The rows are grouped in 4 different ways at once. Each group adds its own fixed numbers to the row, and there is some noise. The rows also spread widely along 14 directions, which tell nothing about the answers.
Some rows, each with its group in each grouping after it:
[ 58 -33  -1  66 -45   4   8 -10 -28 -37  42 -20 -38   6 -20 -51 -41 -28
   2  16  63  14  -4 -25  38]
K354 K102 K880 K413
[ 32 -14 -22  34 -33 -10  15   5  12 -34   0 -11 -30  -9 -12 -36   3  -9
  33  29  23   8   8   1  15]
K788 K26 K33 K548
[ -9  24  -1  24   2 -30  28  11   9  13  20   5  32  -3  34 -14 -18 -11
  -2  42   3  31  31  -4  16]
K354 K691 K623 K712
[  3  40  -8  33  22  39 -16  12  -5  18   3  -2  11 -18  25  38 -25 -20
 -24  19   6  -1  39  48  -5]
K788 K102 K880 K172
[-39  -4  -2 -16  12  -5  19 -20  -9  41 -34 -16  31 -22  -3   5  29  -8
 -34  27 -20 -36  18  -8  -3]
K922 K691 K623 K794
[  1 -48   4  13   4 -23 -13   8   5 -38  29  65  26 -50  12  -9  -1 -21
 -32  61 -23 -35 -17 -50 -25]
K922 K445 K142 K172
[-18  27   2  12  22   2  15  21   4   9  42   8   7  33  10  -6 -16   6
   5 -18 -14  57  16  -5  33]
K68 K26 K33 K413
[-18  18  -4 -12  42   5 -25  -1  37   2   6  -7 -29  -5  11   8   7  -5
 -17  -2 -35  -3  20   4  -1]
K68 K401 K672 K794
[ -4  27   4   1  27   5   8   1  23  -3  24   0   8  23  14  37  12  -7
 -19   1  -2  16  27  17  -4]
K922 K445 K142 K548
[  7 -25  -9  30  17 -18  10   7   0  30   6 -55  16  -2 -41 -25 -16 -35
  25  16 -25   8  18 -10  25]
K922 K401 K570 K712
[-15  -6 -11   1   7 -22   0 -38  25 -37   8   6 -55  -1  -2 -17   4  12
 -28  53   8 -34  10  -3  10]
K922 K26 K672 K794
[ 15 -28 -17  40  -3  -2  12  17 -12  -8  24 -26  -1   2 -46 -23 -23 -36
  25  10   5  10   8 -22  31]
K922 K691 K570 K172
[-19  23  -5 -19  27  -3   9   1   0   4 -30  20  44  -3  45  22  42  53
 -36  26   8  17  23   5 -27]
K922 K26 K33 K172
[ 11  -2 -13  18 -18   5  31   2 -31 -27  13   9  17  10 -51 -11 -11  -6
  25   3  30  -8 -21 -16  24]
K354 K691 K142 K712
[-13   0 -20  15  13   5  19 -13  -7 -15  29 -18  23  -1 -52   9  21 -23
  17   2 -10  21  -5 -40  18]
K354 K691 K880 K712
[-21  26 -37  17  16  -4  23  29  14 -26 -12  30  28  -1  20   2   7  23
  11  58   4  31  43  -4   8]
K922 K26 K880 K172
[ -9   2   8  16  28   7 -30  -6  56  -4  54  51 -60   2   9 -17 -25  23
 -34  26 -41 -12  19  34  -6]
K788 K26 K880 K172
[-13  18  -5   0  22   9   7  25  -9  17 -24   0  23   2  -4   1   2  12
   2  -1  -3   3  15   0  15]
K922 K691 K880 K172
[ 15 -33  33  19 -10  -4 -13  11  -6   3  22  35   5  -6  19 -38  -4   3
 -19 -17  -8   1 -28 -30  13]
K922 K26 K880 K548
[ 12 -39  34 -11  13 -53  19 -10  -3  47 -25 -31  45  24 -34 -33  14  15
  10 -21 -14 -12 -47 -11   4]
K68 K445 K570 K172
[-64  -2  23 -41  68 -29   5  12  15   8  30  17  14  49  -7  17 -15  23
 -40  10 -33   1  24 -25  14]
K922 K26 K33 K712
[ 28 -20  29   6 -11 -30   7   0  18  -8  37   5  -3  33 -12 -10   4  -6
  -2 -18   8  10 -27 -20  -6]
K922 K102 K623 K712
[ 13  13 -11  12 -21  -7  13 -11  16 -18  12 -19 -45 -28  29 -25  19 -34
   5  14   3   1  15 -44  34]
K68 K26 K142 K794
[ -7  24   8  -2  16 -26  23 -10 -25   6  -1   0  45   0  21  17  -2   0
 -15  15  15   0  -8  -6  16]
K354 K26 K142 K413
[-10  27 -25   8 -23  17  53  10  -5  -3  -9 -37   6   9 -31   5  21 -45
  45  -1   4  33  21 -37  39]
K354 K26 K33 K413
[  1 -13  19  12   3   6  -2   9  15  41 -16   8 -17   3   0 -40 -20   3
 -13   2 -22 -13  17  19  14]
K922 K26 K672 K712
[-10   7  26 -33   1 -21  -8 -40  10 -41  22  18 -35   5 -17  -5  22  12
 -19   2  10 -47 -46 -40   2]
K354 K445 K880 K712
[ 34  -9  19  17  -2  -9 -19  23  33 -14   5  15 -46  16 -11 -19 -39 -13
   3   6   3 -24   1  31  -1]
K922 K26 K672 K712
[ -1   8  -8  -8   8  27   1  -8  -6 -16 -15 -19 -33  14  -8   3   9  17
 -25   1  38 -13  27  -8  12]
K68 K102 K880 K172
[  4  49  50 -19  36 -14 -41  -4 -26  34   4  -8  28 -13  55  26   1   5
 -31 -48  -1 -16 -47   6   5]
K922 K102 K880 K712
[ 60  -9   6  69 -22  26  18  20  65  38  26  -3 -52  41  21 -54 -16  11
   5 -10  -6  81  56  49   5]
K922 K26 K672 K172
[ 22  -7 -10  16 -48  20  10 -21 -35   5 -44 -27   8 -49 -10  -7  23 -39
  12   6  32 -47 -20  -2   6]
K788 K102 K623 K548
[  2  15 -20  32 -26  73  -1  -4 -13  37 -31 -30 -48 -50  -2 -31  -8 -35
  -2  15  -2 -28  44   8  36]
K788 K401 K880 K172
[  4  -6  10   7  13 -26   8   8   7  25  -7 -44 -16  -4  28 -30  -3 -11
  -7  16  -5  17  31 -26  32]
K922 K26 K33 K172
[-27  26 -20 -16  43  -3  -1 -21  12 -13  24 -35  -7  10 -46  34  24 -10
  15  -4 -28  -7 -11 -11  11]
K922 K401 K570 K172
[  0 -52   5   7  21 -56  15 -34  15  22  19 -49   7  24 -51 -34  19  11
   3   8 -30   3 -21  -9   4]
K922 K102 K33 K794
[ 26   4   1   7  16 -48 -28 -38 -14 -35   1 -26 -21 -23   1  -3 -13   4
  -4  30  33 -47 -47  18   4]
K788 K102 K672 K172
[ 52 -29 -12  20  17 -39 -12  14   7 -17 -12 -37  32 -14  12  -7  53  -3
   7   4   5  49  10 -30 -22]
K922 K26 K570 K413
[-31  27  48 -47  -1  -7  20   4   4  43 -30   6  19   9   2   7  11 -14
   4 -37 -26 -43 -47 -31  24]
K788 K401 K880 K172

New rows. What belongs after each?
[ 33 -56  17  54 -29  18   8  41  11 -11  60  56 -10  18 -23 -50 -48 -25
 -10  -4  -7  15  10 -21  11]
K354 K691 K142 K794
[-15 -33 -51   5  31  -4   2   7  12 -67  20  20 -14  20 -44 -36  31  61
   6  21   7  37  25 -32   7]
K68 K691 K880 K548
[-10  24  -1   9   0  23  35  -6  10   5  11  26  31  37 -17  18   8  31
   1  -3   8  19 -12  19  -9]
K68 K401 K880 K172
[ 19  -8  35  17  -7 -15  11   7  26  24  22 -26 -41  30   8 -31 -25 -20
 -11 -12   4   5  15  -2  34]
K922 K691 K880 K548
[ 20  46 -17  12  21 -12  -2   9   9 -21  -7 -33   3   0  16   7  24   5
  29   1  18  43  12  -7  15]
K354 K445 K880 K172
[-38  19   1   0  18 -23  42   9   4   9   7  52  94  31 -17  15  23  37
  28  -5 -33  31 -45   6   0]
K922 K26 K880 K548
[-16   3  13 -13   4 -27  -1 -12  -6   0  11  19  -1  -3   3 -18  -2  18
  -6   8  -7 -29 -34  -9  12]
K922 K102 K623 K172
[-19  10  22  -3   2  32  16  12 -63  44 -16 -19  26  10 -26 -22 -21 -19
  11 -60   3 -13 -23 -20  68]
K354 K445 K142 K548
[  7   6  -5  -1  19  14 -13  -8   8  -5  -1  -2 -22  -5  36  -1  23  34
 -43  13  17  16  34   1 -14]
K68 K26 K33 K172
[-46  18   9   6  17   0  19  -8  -1  13  31  12   5  13 -31   5 -40 -24
   2  20 -23 -29 -12  -2  44]
K788 K445 K880 K172
[ 11   2  28  23 -20  28  -8 -11 -11  27  48  11 -15 -19  11 -19 -10 -42
 -13 -45 -26 -11 -30 -20  31]
K788 K102 K142 K794
[-11  32 -11   6  34  35 -11  -5  -8  -1  16 -12   1  20 -27  19   4  13
   2 -31  -3  20  -5  16  14]
K922 K401 K672 K712
[  8  51  10  31 -24  15  21  45  -1  40  -6  19  15   2  21 -36 -16  -8
  61 -40 -22  37 -24   8  51]
K922 K26 K880 K172
[-14  45   2  16  12 -10  12  15  18  -6  41  12  -7  10  46  10 -44 -10
 -15  41  13  19  43  17  13]
K68 K102 K33 K712
[ -1 -12 -18  17  20 -36  19  40  37 -76  35  35  11  53 -27  18 -21   1
  15  42  16  23  18 -15  -3]
K68 K26 K880 K794
[-10   8 -20  28  13  -5  21  -2  14 -16  34   3  12  16 -19  -5  -1  12
  15  27  -7  32   2  -9  17]
K922 K401 K880 K172
[ -9  11  -3  -1  10  -6  17 -17 -24 -24 -12 -14  40   4 -16  40  14  -9
 -22  24  39 -21  -3 -12  -5]
K354 K691 K880 K794
[-11 -17  27  -8  39 -16 -22   1   7  12  31   8 -10   8  35 -23   4  22
 -50  -9 -20  17  11 -40  16]
K922 K26 K570 K172
[  3 -26  -6  40  20 -35  20  16  -6   0   7 -14  58  14 -27   5 -22 -32
  14  25 -10  20  -6  -3  13]
K922 K26 K672 K794
[ 29 -11 -12  33  15  -1  -1   2  30 -10  15 -16 -23  15  -2 -10  12  14
 -12  23   7  33  37  11  -6]
K922 K26 K880 K172
[ -7  29   7  18 -12 -20  25  14 -29 -32  30  46  54  15   6  19 -35  -1
   4  22  45  -2 -30   3  12]
K788 K691 K623 K712
[-21  17 -13   9 -26   2  29 -10 -26 -17  -9  12  22 -26  18 -23  28  -6
   9  11  15   5 -19 -60  41]
K68 K26 K880 K794
[  8 -19   9  17  -2 -11  26  -8  36  19   4  -5   5  29 -23 -21  20   7
   2   1 -21  21   7  -1  -2]
K354 K26 K880 K794
[ -4  37  -2   7  -8  13 -20  -6 -18  15 -20  20 -27 -49  41 -51 -11  30
   3  15   3 -28 -10  24  26]
K788 K445 K33 K172
[-18  37   1   1 -24  29  25 -14  -1  10   1 -10 -20   7  -4  11   4 -23
  -3   1  11 -25   4   5  20]
K922 K401 K623 K794
[ -8 -17  -2  -2   6  11   4   8  35  23   6  12   0 -13 -35  -8  15 -23
   9  -5 -55 -15   0  -8 -12]
K68 K691 K570 K172
[  6  36 -23  48 -13   4  49   5 -19 -34  18   3  36  34 -15  21 -32 -14
  31  28  51  41  -1  13  33]
K354 K26 K672 K172
[-37  33  -5 -31  11 -21   2 -16 -30 -13 -21 -12  -7 -15  -4   1 -10  -3
  -1  25  16 -61 -14 -10  33]
K922 K102 K570 K413
[  1 -38 -12  15  65 -18 -39  29   0 -19  15  41  36   4  -3  11 -19  51
 -54  48  -1  -1  34  36 -48]
K922 K691 K623 K172
[ 14 -23  13   6  21 -44  -1  12 -39  17 -52 -37  25   5 -17 -24 -34   4
   4  13  25 -33 -20   8  31]
K922 K26 K672 K172
[-21 -15 -18  -2  17  27  18   7   4  21 -20  -1  23  10 -39 -11  35  21
   3 -12 -26  20  18 -14   6]
K788 K102 K880 K172
[-15   5 -24  16  14 -11  16  -7  -2   0 -17 -31  21 -17  10   6  20 -20
 -11  46   3   5  41 -13  10]
K922 K26 K570 K794
[  8 -20 -10  39  12   0   3 -15 -33 -12  32  17  28  15 -13 -14 -19  33
 -28  19  24   3  -7  24   3]
K922 K102 K142 K794
[ -5  28  30  -6 -17  -5  20  38  24  11   6  18   0  14  10 -12 -19 -39
  30 -22 -18   5  -6 -35  31]
K354 K102 K880 K712
[ -7  33 -17  12   9  40 -12  20 -10   2  15  11 -32   6 -43   1 -31   0
  19 -15  -7 -17   4  50  16]
K922 K691 K33 K413
[ 23 -14 -17  27  38  -8 -50  12  -3 -19   6  -6   4 -26 -21 -13  -6  10
   6   8 -20  -7  -9  16 -14]
K354 K401 K880 K794
[-27 -10   9   9  18 -11  -7   5   6  -4  32  15  16 -22   9   4 -23 -52
 -10  13 -34  -9  -5 -30  23]
K788 K102 K672 K548
[  7  20  15  16 -61  49  25  22   7   1   9  52 -16  -5   9  -4  -2 -37
   9 -16   5 -12 -13 -17  12]
K922 K26 K623 K172
[ 34   7   1  45 -32  -5  32 -10 -15  21 -33  11  43  -2  17 -34   5  41
   7  33  40   9 -15  39  -5]
K922 K445 K880 K172
[  7  13  -5  28  28 -14 -17 -17  38 -10  50  14 -17  -7  16 -12   6  18
 -15  27 -25  30  15  10  -9]
K354 K26 K880 K712
[ 58 -21  22  19 -33  20 -40  26 -43 -63  17  27 -10 -20 -16  24 -20 -46
  -9 -27  60 -55 -56 -11 -17]
K922 K691 K623 K548
[-14  -8  19 -17  37 -44  -7  -5  20  50 -14 -40   1 -19 -16   8 -18 -38
 -13  21 -43 -57   3  17   0]
K68 K691 K623 K172
[ 15   5 -27  45 -11  23  19  -6  14 -57  60  16 -58  42 -36 -27 -20  22
  12  18  36  39  18  -5  34]
K354 K26 K880 K172
[  1  20   4 -27  59 -42 -31   7   5 -12 -19 -29   4   7  -5  -4  20  31
   8 -12  -5   4  -7  -8   6]
K354 K445 K880 K712
[ -2   7 -25  14   8  16   9 -15 -34  -1  -5   4  10 -15 -22 -21   3  32
  -2  12  16 -12  -2  11  16]
K354 K691 K142 K172
[ 12  15  11   0  13  17 -12 -38 -35  18   2 -42  15 -19  23  15  47  -1
 -34 -36  19  14 -16 -29  14]
K788 K26 K570 K172
[ -1 -37  -6   8  21  30 -36  45   6 -44  28  44 -47   9  -6 -26 -50   8
 -38  23  11 -17  47 -22   6]
K68 K401 K570 K172
[ 13   8  34   1  21 -28  19  -5  31  14  17  -9  39  39  22  38  22  -6
 -34   5   6  32   7   0 -26]
K922 K445 K880 K413
[-35  -1 -35   0  37 -23   4 -10 -16   0 -18 -12  51 -24 -19   9  37   9
   1  32 -28  -3   2 -10   1]
K922 K26 K623 K794
[ 19  -7   2  16  42 -25 -32  -9   5  -7  14 -41 -11 -12   6   2 -22 -15
 -20  19   3  -3  10   6   1]
K68 K401 K672 K712
[ 19  11  11  28   0 -13  -5  -8  -4  -5  22  14  45  -8  -6  15  -1  -9
   9  -3  -4  -5 -57  14 -16]
K68 K401 K880 K794
